There are 6 hidden switches. A switch that is on adds its own fixed numbers to the row, and there is some noise. The rows also spread widely along 4 directions, which tell nothing about the answers.
(in the rows, 128 means zero)
Known rows, each followed by its switches (1 for on, 0 for off):
[ 98 109 139 131 165 146 159 106 144 107 127 144 122 114 129 106  78  72
 141  97 153 109 170 111 108 145 134 141  63 165 107] : 0 1 0 0 0 1
[176 116  94 131 113 120  79 125 123 100 101 133  97 139 108  87 145 146
 118 112 121 145 117 160 131 118 135 131 135 127 162] : 1 0 0 0 1 0
[124 115 130 126 132 107 150 113 162 101 111 117  97 135 156 105 113  84
 161 102 158 123 126 103 129 130 134 152 101 129 144] : 0 0 0 0 0 0
[125  92 181 135 133 136 164  94 170 109 153 149  66 112 175 105 102  67
 153 115 173 101 147  47  99 115 164 161  43 148 130] : 1 0 1 0 0 0
[164  65  63 131 185 198  59  84 171  65 133 143 110 164  46  86  85 146
  93 169 166 137 170 177  99 143 132  48  39 201 100] : 1 1 0 0 1 0
[138 155 164 112 149 118 130 112  60 146 120 176 114  56 103  99  97  98
  89  78 100 128 172 127  79 155 150 123 139 128 119] : 0 1 0 0 1 1
[169  92 102 144 130 176  56 108  98 114 120 149 117 151  80  72 143 146
  89 153 111 104 150 138  88 129 157 102  59 162 104] : 1 1 0 0 1 0
[154 105  85 142 103 117 101 128 126 113  93 104 116 160 132  97 158 130
 146 110 123 117 112 136 135 116 129 158 118 117 149] : 0 0 0 0 1 0
[135 109 132 137 128 134 126 116 133 117 100 127  85 135 139 107 133  87
 135  99 124  94 141  93 117 126 141 155 101 127 121] : 0 1 0 0 1 0
[122  89  84 151 131 145 124 120 180  87  78 102  88 185 141 112 129 100
 163 101 146 104 135 119 159 118 115 168 100 139 127] : 0 1 0 0 1 0
[136  93 104 139 118 159  92 122 151  82  96 115  88 157 131  87 126 126
 136 118 158 109 142 143 109 111 128 155  89 131 132] : 1 1 1 0 0 0
[148 109 119 126 112 130 103 118 144  93 117 129  88 133 132  91 125 128
 131 116 159 130 129 142 108 110 139 147 104 120 147] : 1 0 1 0 0 0
[136  72 118 172 112 160 119 108 150 108 145 124 134 186 131  87 140 133
 135 136 107  88 123 107 128 111 135 175  33 161 132] : 1 0 0 1 1 1
[143 118 167 140 118 146 108 104  83 133 135 162 118 113 112  82 122 128
  92 106  76  94 153 117  82 133 155 152  87 137 113] : 1 1 0 1 1 1
[113  92 134 139 133 141 150 114 163 105 134 132 119 133 156 106 100  93
 154 105 155 120 144 106 136 117 138 163  53 158 147] : 1 0 0 0 0 1
[134 125 158 117 140 108 147  99 120 131 139 153  97  91 138  91 103  89
 129 118 144 116 141  89  81 147 166 117  80 143 121] : 0 0 0 0 0 0
[127  84 134 147 143 129 145  84 212  86 144 118  79 156 147 106  91  93
 167 126 155 103 135  97 124 118 125 153  82 142 119] : 0 0 1 1 1 0

New rows, each followed by its switches (1 for on, 0 for off):
[133 138 149 101 169 133 117 115 112  96 117 170 100  67  93  99  64 106
 100  76 144 157 181 171 100 150 134  98 136 145 138] : 1 1 0 0 0 1
[136 111 136 148 105 133 114 109 148 104  98 114  82 155 135  94 136 110
 141 108 112  81 134 117 109 118 120 181 117 109 115] : 0 1 1 1 1 0
[139  93 152 151 120 129 134 117 145 127 135 135  77 146 167 102 146  89
 146 118 126  97 121  51 123 114 164 164  60 142 139] : 1 0 0 0 1 0
[139  85 100 158 102 154  88 106 156  90  95 100 104 187 122  84 142 134
 143 124 125  75 131 139 119 110 120 173 100 125 106] : 0 1 1 1 1 0
[170 100  61 129 145 158  59 106 120  84 101 125 131 161  57  81 122 153
  95 138 144 135 149 198  96 134 119  81 115 155 115] : 0 1 0 0 1 0
[146  97 138 153 110 121 129 103 152 112 125 111  98 167 148  91 145 109
 152 130 101  87 111  88 124 118 142 173  83 131 127] : 0 0 0 1 1 0
[141  92 122 139 145 135 127  90 171 102 143 132  95 125 129 106  99  95
 142 132 174 117 147  97 101 131 137 121  79 148 120] : 0 0 1 0 1 0
[142 148 154 108 136  99 129 127 109 121  80 148  68  85 132 111 117  85
 128  69 111 132 149 118 120 136 137 142 178  98 145] : 0 1 0 0 1 0
[168 124 124 122 126 121  81 113 135  86  87 136  75 136  97  88 118 142
 106  96 101 128 133 169 124 122 122 136 158 112 146] : 1 1 0 1 1 0
[164 122 152 119 109 107 103 106 112 108 114 142  96 123 120  67 128 138
 117 124  99 124 116 138  94 125 146 141 114 117 147] : 1 0 0 1 0 0
[115 121 183 127 159 109 192 101 141 137 155 168 100  74 158 124  79  48
 143  83 147 128 165  60 109 145 148 138  90 150 128] : 0 0 0 0 1 1
[152 102 152 124 150 120 134  97 172 100 139 155  60  91 145 107  95  89
 139 109 162 138 149  94 119 121 150 126 105 136 146] : 1 0 1 0 1 0
[140 130 139 140  94 110 126 121  85 146 132 141 130  91 144  98 137 114
 120  87 120 108 143 115  96 122 137 181 126 109 140] : 0 0 1 0 1 1
[169  89  97 131 140 137  90 106 149  96 123 131  96 148 111  91 128 135
 126 129 140 136 128 140 121 119 141 113  88 151 146] : 1 0 0 0 1 0
[122 120 106 139 111 148 105 133  82 124  97 125 146 131 115  87 136 128
 116  95 120 108 150 157 102 130 123 160 105 128 121] : 0 1 0 0 0 1
[141 121 152 133 121 140 111 104 103 138 117 154  91 105 128  89 130  99
 106 120 122  84 157  86  71 141 158 139  92 126 100] : 0 1 1 0 1 0
[136  64 100 162 101 184  80  99 134  94 159 116 158 184  99  62 130 173
 114 164 131  91 135 160  82 112 125 149  21 165 111] : 1 0 1 1 0 1
[153 123 140 115 155 103 139  97 149 112 131 152  85  93 126 106  95  86
 126 105 143 149 147 109 109 145 141 101 121 142 133] : 0 0 0 0 1 0
[160  72  95 158 105 146  86 104 192  68 118 104  92 198 125  92 141 145
 147 133 132 107 111 149 137  94 116 169  96 134 143] : 1 0 1 1 1 0
[119  97 146 144 119 163 112 106 130 101 124 137 117 143 125  84 111 126
 121 112 123  86 158 131  87 119 133 175  66 136 110] : 1 1 1 1 0 1
[118  84 105 169 125 173 115  99 161  95 128 115 130 173 115  97 110 124
 139 125 138  77 153 135 112 121 117 173  54 152  97] : 0 1 1 1 1 1
[142 114 159 133 143 147 108  86 101 117 153 167 120  93  88  88  84 120
  92 117 117  94 177 134  58 148 139 124  95 144  91] : 0 1 1 1 1 1
[129 132 138 125 110 143  95 130  90 113 104 150 110  97 122  95 111 125
 110  76 134 120 161 165  93 117 128 165 127 118 137] : 1 1 1 0 0 1
[168 126 130 108 113 110  90 126  86 108 102 140  99 107 109  81 134 143
 106 110 117 147 123 161 104 124 140 121 138 117 155] : 1 0 0 0 0 0
[158 102 128 132 132 121 109  84 164  92 139 131  94 128 107  85  97 124
 124 139 141 120 131 137  94 131 130 115 108 136 118] : 0 0 1 1 1 0
[129  89  82 139 151 172  98 106 155  83 107 117 118 166  92  85 111 123
 130 141 163 115 150 156 106 135 128 109  67 160 103] : 0 1 0 0 0 0
[109 119 144 130 144 138 132 101 150  86 124 134 112 115 107  99  66 108
 126  96 143 109 167 164  95 136 113 144 109 128 107] : 0 1 1 1 0 1
